The first 7 rows are patterns. Each new row is the sum of 2 different patterns, raised or lowered, with some noise. Before adding, each is slid sideways (what falls off one end comes back at the other) and multiplied by a number that may be negative. Names go in the order of the patterns.
Known rows, each followed by the names of its patterns:
[0, 1, 1, 2, -20, 0, 17, 5, -4, 2, 0, 10, 3, -3, 2, -2, 8, -4, 3, 8, 20, -6, -20, 5, -4, 2, -9, -14, -4, -1]	U
[8, 10, -1, -12, -5, -6, -11, -6, 0, -3, -4, 14, 16, 0, 20, -1, 1, -3, 0, 2, -20, 2, -8, -8, 0, 5, -3, -1, -7, 1]	S
[8, 2, -2, -2, 1, 4, 0, 0, -3, 0, 1, 3, 1, 2, 1, -7, -6, -5, -7, 0, 0, 2, 1, 5, 6, 1, -1, -2, -2, 6]	F
[2, -1, -8, -4, 4, 20, 20, -3, 5, 9, -7, -4, 1, -20, 1, -10, 3, -5, 1, 1, -1, 4, 9, -15, 2, 12, 6, 0, -1, 0]	P
[-1, 2, 6, 6, -1, 2, 0, 2, 9, -2, 8, -20, -1, 4, -2, 12, 7, 1, 4, -6, -8, 0, 9, -8, -1, 10, 2, -9, -1, 1]	N
[9, 5, -2, -3, 0, -3, 1, -8, 8, -2, 4, -4, -2, -5, -2, -1, 14, 4, -5, -12, -1, -12, -4, -5, -7, 0, -1, -6, 0, 2]	E
[-1, 4, 11, 3, 20, 5, 3, 2, 8, -4, -1, -1, -9, 0, 2, -15, 2, -2, 4, -5, -5, -6, -6, 0, 5, -20, 1, 5, -16, 1]	Z

New rows. What belongs after each?
[-3, -1, -2, -4, 28, 0, 3, -1, -1, -13, -1, -4, 3, -2, -8, -14, 1, 13, 11, 9, 7, 2, -1, -1, 6, -19, -9, -1, -17, -2]	S E
[5, 12, 16, 5, -1, 6, 1, 2, -3, -8, -5, 2, 3, 6, 5, -1, -15, 0, 13, 8, 0, 2, 3, 8, 7, 1, 2, -1, 6, 1]	U F
[11, 1, -6, -13, -10, -1, -15, -6, -3, 3, 0, 0, 11, -1, 3, 1, -11, -1, 13, -3, 8, -2, -2, -2, 2, 9, 3, 4, 7, 3]	U S
[-7, 7, -1, -6, -19, -1, -35, -11, -11, -15, 2, -3, -11, -3, -10, -3, -3, -3, -17, -9, -1, -5, -23, 1, -6, -3, -10, -6, -7, -10]	N E
[5, 2, 0, 5, 13, 9, 6, 19, 26, 8, 29, 17, 16, 14, 19, 13, -9, 10, 3, -2, 4, 17, 10, 10, 6, 6, 12, 18, 12, 1]	S F
[-1, -4, -8, 10, -8, -21, 1, -4, 3, -9, -7, -6, -16, -6, -9, -8, -7, -6, -7, -13, -4, -6, -7, 5, -7, -6, -4, -10, -1, -5]	E Z
[-2, -10, -29, -29, -5, -15, -15, 0, -2, -7, 15, -3, 3, -10, -3, -8, -5, -1, -9, -16, 5, -8, -16, -12, -5, -6, -6, -7, -4, 1]	F P
[-2, -30, 7, -8, -9, 2, -14, 4, -5, -10, -3, 5, -13, -16, -3, -16, -17, -9, -16, -5, -12, -4, -15, -17, -18, -15, -10, -4, -28, -15]	N Z
[14, 12, 12, 13, 3, 10, 1, 19, 7, 2, 9, 3, 7, 9, 3, 7, 13, 12, 6, 15, 8, 4, 7, 17, 10, 8, 7, 8, 4, 4]	F N
[1, 5, -4, -4, -5, -11, -9, -4, 25, 9, -21, -7, 4, -13, -8, -12, -23, -1, -15, -3, -16, -2, -6, -11, -18, 6, 1, -8, 7, -3]	U P
[-7, -5, 6, -4, 3, -5, 3, 1, -3, -17, 9, 23, 6, 10, 1, 10, 17, 5, 6, -1, 8, 2, 7, 21, 4, -14, 0, 7, 11, 6]	U E
[-12, 9, 1, 8, 3, 2, 6, 9, -6, 10, 3, 11, 9, -4, 6, 8, 4, 5, 5, 22, 26, 24, 5, 15, 11, -1, 3, 2, -10, 9]	P Z
[-2, -3, -9, -5, -2, 8, 11, 0, 3, 4, -6, -5, -3, -12, -4, -10, -1, -3, -1, -1, -5, -4, 0, -8, -1, 3, -2, -1, -3, -2]	F P
[3, -3, -9, 5, 16, -2, 24, 5, 10, -6, 7, 0, 3, 0, -12, -16, 15, 6, -9, -2, 7, 3, 1, 1, 2, -2, -8, -6, -33, -20]	S P
[-4, -11, -3, 3, -16, -1, -3, 2, -6, -11, -22, 2, 12, -13, -4, -2, 17, 21, -2, 0, 2, -10, -7, -6, -1, -4, -24, -6, -4, -4]	U P
[-1, -9, -5, -6, -6, -6, -11, 1, -9, -17, -9, -6, -11, -6, -14, -7, -7, -9, -8, -12, -5, -10, -6, -16, 0, 11, -10, -5, -10, -1]	U F
[-24, 0, 5, -11, 3, -2, 1, 10, -1, 21, -1, 6, -1, 9, -7, -3, -4, -11, -1, 9, -14, -2, -9, 2, -12, -8, -10, -10, -2, 3]	E Z
[-8, 4, 2, 4, 0, 2, 14, 2, 7, 7, 2, -5, -1, 0, 1, 1, -4, -3, 3, 11, 9, 7, 9, 5, 3, 7, 10, -5, -10, 1]	S F
[2, 0, 2, 2, -17, -1, 3, 10, -2, 7, 0, 0, 4, 2, -10, 4, 2, -9, -6, -4, 4, 7, 1, 12, 1, 7, -5, 4, -5, 1]	E Z
[4, -13, 7, 0, 10, 0, 3, 22, 5, 10, 5, 10, 0, -4, -3, -6, 5, -1, -12, 9, 0, -1, -3, -3, -5, -3, 5, 8, -17, 3]	N Z
[4, 7, 12, 0, 11, 8, 7, 10, -1, 5, 7, 0, -8, 1, 12, 4, 9, 3, 11, 11, 13, 0, 5, 0, 6, 4, 19, 4, -5, -8]	U E
[-1, -1, 0, -7, -4, 8, -4, -6, 1, 10, -8, -13, 3, -2, -1, -7, -10, -4, 2, -3, 3, -14, -2, -13, -2, 15, 5, -4, 1, -6]	U N
[-1, -1, 11, 5, -2, -7, 15, 28, 10, 13, 7, 25, 21, 13, 8, 12, 11, 12, 12, 28, 6, 5, 3, 11, 15, 8, -1, 5, 6, 5]	U Z
[-8, -9, -11, -14, -13, -6, -6, -11, -12, -9, -9, -10, -12, -10, -15, -14, -6, -7, -11, 3, -9, -7, -17, -18, -10, -20, -6, -16, -17, -10]	S F
[-4, -7, 3, 3, 0, 4, -3, -3, 9, 1, 1, -1, 4, -5, -2, -2, -8, -5, 11, 1, -2, 13, 4, 1, -4, -8, -5, -8, 4, -1]	F Z
[-19, -16, -16, -8, -29, -18, -16, -31, -20, -16, -13, -4, -12, 4, -5, -11, -15, -11, -18, -11, -9, -20, -16, -16, -25, -9, -16, -12, -22, -20]	F Z
[11, 0, 4, 19, 15, -2, 0, 5, 1, 2, -8, -6, -9, 0, 0, 2, 1, 6, -9, 4, 18, 7, -1, 11, 3, 10, 3, 4, 7, 6]	U Z
[0, 0, 14, 5, 8, -3, 5, 0, 4, -1, -1, -2, 20, -3, -17, -2, -1, 3, -4, -6, 0, 5, 3, -2, -12, -12, -6, -3, 3, 7]	U P
[15, 12, 15, 3, 6, 11, 22, 5, 15, 27, 16, 4, 13, 14, 15, 21, 19, 18, 11, 15, 15, 15, 22, 10, 21, -6, 14, 17, 13, 24]	F N
[-3, -5, -8, 12, 12, -4, 18, -1, 4, -1, -3, -1, -20, 0, -6, -12, 4, 4, -1, -3, -9, -3, 5, 7, 5, -11, -8, -13, -12, -12]	S E
[-9, -5, -11, -7, -11, -13, -7, -12, 3, -25, -8, -1, -7, 1, -3, -7, -13, -25, -17, -19, -3, -19, -8, -3, -10, -9, -13, -6, -8, -9]	S N
[-13, 8, 0, -5, 5, 3, -2, 11, -3, -1, -6, 1, 4, 3, 4, -2, -12, 18, -6, 7, 13, -4, 1, -11, -15, -4, -20, -2, 1, -2]	N Z
[1, 4, 1, -6, -7, 2, 7, 0, 7, -1, 4, 1, -3, -8, 6, 9, -2, -2, -4, 5, 8, 1, 2, -1, 4, -4, 0, 7, 1, -8]	U E
[18, -4, 14, -5, -5, -2, 5, -16, -17, 6, -22, -7, -1, 9, 7, 1, 13, 6, 12, 11, 6, -15, -5, -7, -17, -6, 1, -15, -2, 12]	S Z
[-5, 1, 5, -8, 7, 2, 3, -4, -1, -4, -2, -3, 8, -14, 5, 4, -12, -1, 0, 4, 16, 4, 13, 1, 4, -2, 5, -3, -2, 1]	E Z
[10, -10, 0, -1, -4, -13, -5, -3, 10, 4, -4, -10, -4, -12, -5, -6, -3, -2, 0, -18, -1, 3, 6, 8, -2, -6, -2, -11, -5, -11]	N E
[0, -3, 5, -5, 0, 5, -3, -3, 18, 14, -1, 11, -4, 4, 1, 1, 5, -17, 10, -12, -3, -2, 8, 1, 3, -5, 2, -3, 6, 4]	S E
[-4, -2, 6, -7, -5, 2, 12, -8, -10, -3, 0, 2, 5, 4, 0, 8, 3, 0, -6, -16, 9, -23, -9, 8, 2, 10, 21, 1, 10, -9]	P N
[8, 3, 4, -7, -6, 4, 19, 3, -1, 12, 9, -9, -1, 5, -8, 4, 3, 8, 0, 5, 2, 4, 12, 5, 2, -16, 7, 7, 1, 12]	P N
[6, -17, -4, 5, -6, 0, -6, -12, 5, -4, 3, -9, 1, -7, -9, -16, 9, 2, -3, 7, -12, 9, 12, 5, 8, 2, 14, 2, 1, 20]	U Z
[18, 3, -1, 2, -11, -4, -1, -2, 11, 12, 5, -2, 8, 2, -8, -2, 5, -2, 0, 3, 1, -2, -7, -2, -2, 2, 0, -7, 2, -5]	F N
[22, 17, 25, 5, 18, 10, 7, 1, 14, 8, -3, 7, 9, -11, 6, 7, 9, 3, 1, -5, 4, 0, 29, -10, 6, 14, -16, 4, 6, 6]	N Z
[-14, 8, 1, -8, 1, -8, -5, -8, -11, -2, -17, -9, -8, -7, -10, 4, -5, 2, -13, -7, -5, 3, 2, 2, -7, 1, -6, -7, -1, 1]	N Z
[-7, -18, -9, 1, 6, -3, 11, 1, -2, -10, -16, -2, -1, -10, -2, -12, -10, 8, -2, 1, -6, -3, 3, -14, -3, -11, -7, 4, -2, -9]	P E
[-9, 4, -5, -3, -3, -12, -13, -6, -4, 2, 5, -7, -8, 3, -6, -25, 1, 17, -5, -1, -4, 1, 1, -5, -1, -3, -3, -4, -12, 12]	U N
[-8, 6, 4, 2, 4, 8, -7, -1, 21, 29, 8, 32, 8, 10, 10, 7, 8, -4, 6, 0, -8, 2, 12, 7, 5, 3, 6, 20, 8, 7]	S E
[10, 2, -4, 9, -6, 9, 0, 3, 2, -2, 6, -12, -7, 8, 1, -10, 0, 2, 1, -11, -5, 4, 15, 4, 5, -14, -14, 7, -5, -8]	P E
[3, 3, 3, 28, 10, -4, -8, 5, -3, 4, 2, 2, 12, 7, -1, -3, 1, 16, 9, 0, 9, 9, 4, 19, -2, 21, 4, 12, 2, 4]	P E
[1, -12, 19, 0, 8, 6, -14, -15, -1, -13, 3, 5, -4, -8, 7, -4, -8, 0, 16, 6, -2, -1, -1, -8, -3, -4, 4, -1, 2, -12]	N E
[13, 9, -1, -2, 3, -6, -6, 0, -15, -2, -8, 4, 2, 5, -1, -3, 4, 6, -9, -2, 13, 4, 2, -2, -1, 0, -2, -6, 4, 4]	P E
[-10, -6, 4, 1, -3, -3, 4, 1, -6, 10, -2, 0, -3, -7, 2, -15, 17, -3, -7, 1, -7, -7, -2, -6, 5, 10, 6, -6, 1, -2]	S N
